The groups are shells around one centre, one inside the other: the same stretched ball of 6 dimensions in 8 sizes.
(in the rows, 128 means zero)
Some rows, each with its group after it:
[119  78 127 152 112 113 120 120 141 120 120 133  65 117 103 178 188 122
  97] | (4)
[113  99 135 161 123  84 144 106 139 136 155 134  65 133  84 167 159  90
  98] | (7)
[106  95 118 128  95 121 188 135 164 160 162 161  79 115 105 155 180 107
  82] | (1)
[129 109 132 135 131 142 106  86 101  96 105 125 106 108  96 192 186 142
 101] | (5)
[111 101 164 152  92  71 178 127 139 136 162 145  48 157 104 148 171  93
  98] | (6)
[109  90 105 135  69 103 179 117 143 153 152 148  75 117 114 163 172 103
 104] | (3)
[100  98 137 142  81  77 186 124 152 156 169 145  58 144 102 150 163  90
  97] | (4)
[ 91 103 146 109  68 108 185 130 152 151 152 144  75 144 112 152 182 125
  86] | (6)
[118 124 143 123 121 135 184 116 134 136 158 159 101 121  97 157 179 115
  81] | (2)
[116  93 115 142 104 116 185 134 159 155 162 164  75 111 105 156 178  98
  86] | (2)
[ 95 102 145 133 102  91 140 104 141 136 143 122  72 145  89 168 165 115
  93] | (5)
[109  88 122 153  96  86 160 118 149 147 155 141  60 128  99 163 166  93
 100] | (0)
[108  83 126 134 110 126 158 141 168 145 143 152  71 116 103 162 191 120
  77] | (4)
[115 100 116 144 108 111 188 126 155 157 169 162  78 114  99 155 170  91
  88] | (1)
[119 102 152 129 110 131 162 132 139 123 135 153  80 126 110 160 197 130
  82] | (2)
[ 97  68 134 140  64  84 142 133 156 139 129 128  43 142 116 165 185 121
 100] | (5)
[124 108 116 134 119 139 186 126 147 146 159 169  96 101 102 160 182 107
  83] | (1)
[122 102 128 138  73 104 194 122 127 140 154 158  74 126 121 155 180 103
 105] | (5)
[126 100 164 154 124 102 133 116 122 105 129 136  65 139  99 167 185 117
  96] | (6)
[116 107 150 144 117 103 133 100 120 115 133 128  78 136  94 172 174 117
  99] | (0)
[137  96 128 165 141 121 147 121 136 122 143 156  76 107  96 169 183 101
  92] | (4)
[ 94  99 147 115  88 116 196 148 173 160 164 159  70 138 108 144 187 118
  72] | (7)
[128 126 149 127 154 157 177 125 140 128 155 169 108 110  91 157 189 120
  67] | (6)
[120 103 120 143 107 115 200 133 154 156 173 171  78 114 104 150 175  90
  87] | (1)
[122 122 134 138 115 115 210 122 140 152 181 171  90 121  98 147 168  88
  86] | (6)
[ 94  73 117 140  74  88 158 132 169 157 148 137  51 131 107 162 175 106
  94] | (7)
[113  78 102 145  98 117 157 130 160 149 143 151  70 105 106 169 182 108
  92] | (7)
[124  91 135 161 128 103 120 107 128 115 128 131  69 122  92 178 176 110
 100] | (2)
[104  94 140 142 109  97 130 108 140 129 135 124  69 136  92 172 172 116
  95] | (2)
[123 104 114 137 108 131 189 126 145 148 160 168  90 104 107 158 181 103
  88] | (1)
[111 129 145 111 137 151 160 106 133 129 145 147 116 118  87 166 180 133
  73] | (3)
[100  71 102 147  80  93 174 139 176 168 160 151  53 118 106 159 172  93
  92] | (3)
[118 128 161 118 118 135 185 120 128 127 153 158 100 132 102 153 186 124
  79] | (4)
[127 104 158 173 130  75 151 112 127 121 156 141  55 144  89 159 165  84
 101] | (3)
[ 99 101 145 132 118 108 148 119 155 140 148 135  75 135  87 164 173 116
  80] | (4)
[113  91 126 144  91  99 126  98 121 121 122 122  73 127 104 180 174 120
 110] | (4)
[130 112 130 141 153 147 135 104 127 116 133 147 105 102  87 178 183 123
  84] | (1)
[114  94 152 150  94  87 171 131 143 134 153 148  53 144 108 153 179 101
  96] | (2)
[128 112 128 144 106 113 178 109 121 132 155 156  87 118 105 161 173 100
 101] | (2)
[101  84 124 120  61 115 186 143 160 154 146 155  67 126 124 154 192 122
  89] | (5)
[149 117 133 162 149 129 164 109 114 115 151 165  94 104  96 166 179  96
  95] | (7)
[127 111 158 121 120 152 140 117 115  99 112 144  99 121 111 172 205 152
  85] | (3)
[125 111 134 132 115 136 193 133 143 140 159 171  90 113 108 153 188 110
  81] | (0)
[136 122 120 127 125 157 162  98 109 118 134 157 120  96 104 175 185 127
  94] | (3)
[109  77 128 159 101  86 179 149 177 159 168 159  43 129 102 149 176  85
  85] | (3)
[130 101 142 129 117 151 151 128 128 111 121 155  91 111 115 169 206 140
  85] | (5)
[121 117 137 129 110 128 163 105 119 124 141 147  98 121 103 167 179 120
  94] | (0)
[126 112 136 152 160 125 124  97 128 117 139 137  95 113  76 178 170 111
  87] | (5)
[ 92  91 141 120  80 106 153 125 153 142 137 131  69 140 106 163 182 129
  88] | (1)
[111 103 139 131  81 106 217 145 156 158 174 171  68 133 116 140 182  98
  85] | (7)
[124 108 150 145 101 101 178 121 126 127 152 153  71 136 109 155 180 104
  98] | (0)
[124 110 153 146 126 110 111  88 102  96 116 119  86 133  93 182 177 128
 104] | (6)
[119 117 150 126 122 136 187 132 143 136 157 165  91 123 102 152 188 117
  75] | (0)
[125 120 146 142 132 117 156 102 119 121 148 145  93 126  91 166 172 109
  93] | (0)
[122  96 151 137 109 124 125 113 119 103 111 132  79 128 109 176 196 139
  96] | (7)
[117  88 100 146 102 115 137 104 136 136 133 136  83 104 101 180 173 111
 103] | (6)

New rows, each followed by its group:
[124 113 109 128 128 151 149  98 126 129 136 148 115  94  94 179 178 124
  90] | (3)
[126  86  97 158 117 117 155 118 147 143 149 154  78  96  99 172 174  95
  97] | (6)
[111 112 140 125 123 135 205 144 167 157 174 175  87 119  98 144 184 106
  66] | (6)
[ 85  94 142 127  89  90 178 135 174 164 167 142  59 146  96 150 170 105
  80] | (5)
[129 118 144 119 133 164 134 104 112 101 113 143 115 108 102 180 199 151
  85] | (6)
[127  79 117 155 113 121 139 127 145 127 129 148  69 106 107 173 190 115
  95] | (7)
[ 91  92 144 109  69 115 184 144 165 153 148 148  68 140 116 151 191 130
  80] | (6)
[128 117 153 138 133 128 132  99 109 103 125 136  95 125  95 175 183 129
  94] | (2)
[131 107 139 143 119 124 118  90  99  97 112 127  93 119 101 185 183 131
 107] | (7)
[102 106 139 120  80 109 181 120 141 145 152 145  80 136 109 156 177 117
  92] | (1)
[119  85 144 168 114  78 128 114 134 120 137 129  50 138  95 170 172  99
 104] | (7)
[104  84 122 145  78  88 181 134 160 157 161 151  55 130 109 154 173  95
  96] | (2)
[106  95 139 139  89  96 194 140 161 155 168 159  60 136 108 146 177  97
  86] | (0)
[130 106 113 154 111 111 192 119 136 147 169 168  83 108 103 157 169  84
  98] | (7)
[115  82 134 166 106  77 111 102 128 118 126 117  53 136  94 179 168 105
 111] | (6)
[126 125 147 131 117 127 176 108 116 123 149 154  98 124 102 160 180 115
  92] | (2)
[126 102 122 138 135 147 172 133 154 140 152 169  93  99  99 162 189 113
  75] | (4)
[117 121 148 136 122 114 200 126 146 148 177 166  85 130  94 146 172  94
  80] | (4)
[129  85 120 149  96 119 159 127 136 128 133 154  71 110 117 168 191 114
 100] | (7)
[124 113 156 161 131  88 148 102 120 119 151 137  71 139  88 164 165  94
 100] | (7)
[128 106 110 133 124 151 176 123 143 141 150 168 103  92 103 165 186 114
  83] | (7)
[116  97 126 118  90 143 170 129 140 133 132 155  91 111 119 165 198 135
  87] | (7)
[111 101 157 124  97 121 149 122 131 118 126 138  77 137 111 165 194 137
  89] | (1)
[126 108 147 158 107  86 162 105 116 122 151 142  68 137 101 162 168  94
 108] | (1)
[ 94  85 145 126  82 104 173 146 169 150 149 147  57 141 110 152 188 120
  80] | (4)
[132 110 143 157 112  97 165 108 115 121 150 149  74 130 103 162 172  96
 105] | (2)
[127  97 114 149 134 132 140 112 139 129 137 148  90 100  93 176 180 112
  90] | (2)
[130 130 154 135 124 125 181 108 113 121 155 158  98 127 100 157 178 110
  91] | (4)
[120 103 128 153 112  98 184 123 146 148 170 159  71 123  97 154 167  85
  93] | (0)
[ 99 108 140 103  95 142 174 128 151 143 142 150  96 125 107 159 191 139
  75] | (7)
[130 100 146 155 131 114 123 106 118 105 123 134  77 124  96 177 183 119
  99] | (2)
[111  90 138 125  84 125 166 136 146 133 133 150  72 126 119 161 198 131
  88] | (4)
[112 116 134 124 118 132 181 120 145 145 159 158  97 118  96 158 177 113
  79] | (2)
[126 122 158 120 134 153 155 116 122 110 130 152 105 120 101 166 197 140
  78] | (4)
[105  99 152 125 125 129 108 108 135 110 112 120  86 131  92 181 189 147
  84] | (5)
[135 113 151 153  99  97 190 119 114 123 157 161  71 135 114 151 179  94
 105] | (3)
[ 98  94 151 146  93  71 151 116 146 139 152 127  52 154  94 159 165 101
  97] | (7)
[131 109 110 142 132 143 186 124 146 146 163 174 100  93  98 161 180 100
  82] | (6)
[113  81 135 158 106  92 164 139 162 145 155 152  49 130 102 156 179  96
  89] | (4)
[123  89 115 163 126 106 167 129 158 148 162 160  67 109  94 161 172  86
  89] | (7)
[136 118 131 137 148 157 180 126 139 130 154 175 106  98  97 160 190 113
  74] | (7)
[121 106 137 138  90 110 228 148 155 158 182 183  70 126 116 136 182  89
  85] | (3)
[109 111 156 141 133 104 147 111 141 130 151 136  78 139  83 163 170 109
  84] | (7)
[110  87 130 126 118 144 141 135 160 132 126 147  83 111 103 170 199 138
  75] | (6)
[130  83 119 161  96 103 179 137 146 140 153 165  58 113 116 157 184  93
 100] | (5)
[123 103 136 134  81 113 172 117 120 125 138 149  79 127 119 162 186 118
 104] | (7)
[135  86 122 176 124  96 136 112 129 121 139 144  62 114  98 173 174  93
 106] | (7)
[111  87 148 140 115 117 131 128 148 121 125 136  67 130 101 169 192 130
  85] | (4)
[129 106 130 167 140  97 121  86 114 114 138 128  81 120  82 181 161  97
 107] | (5)
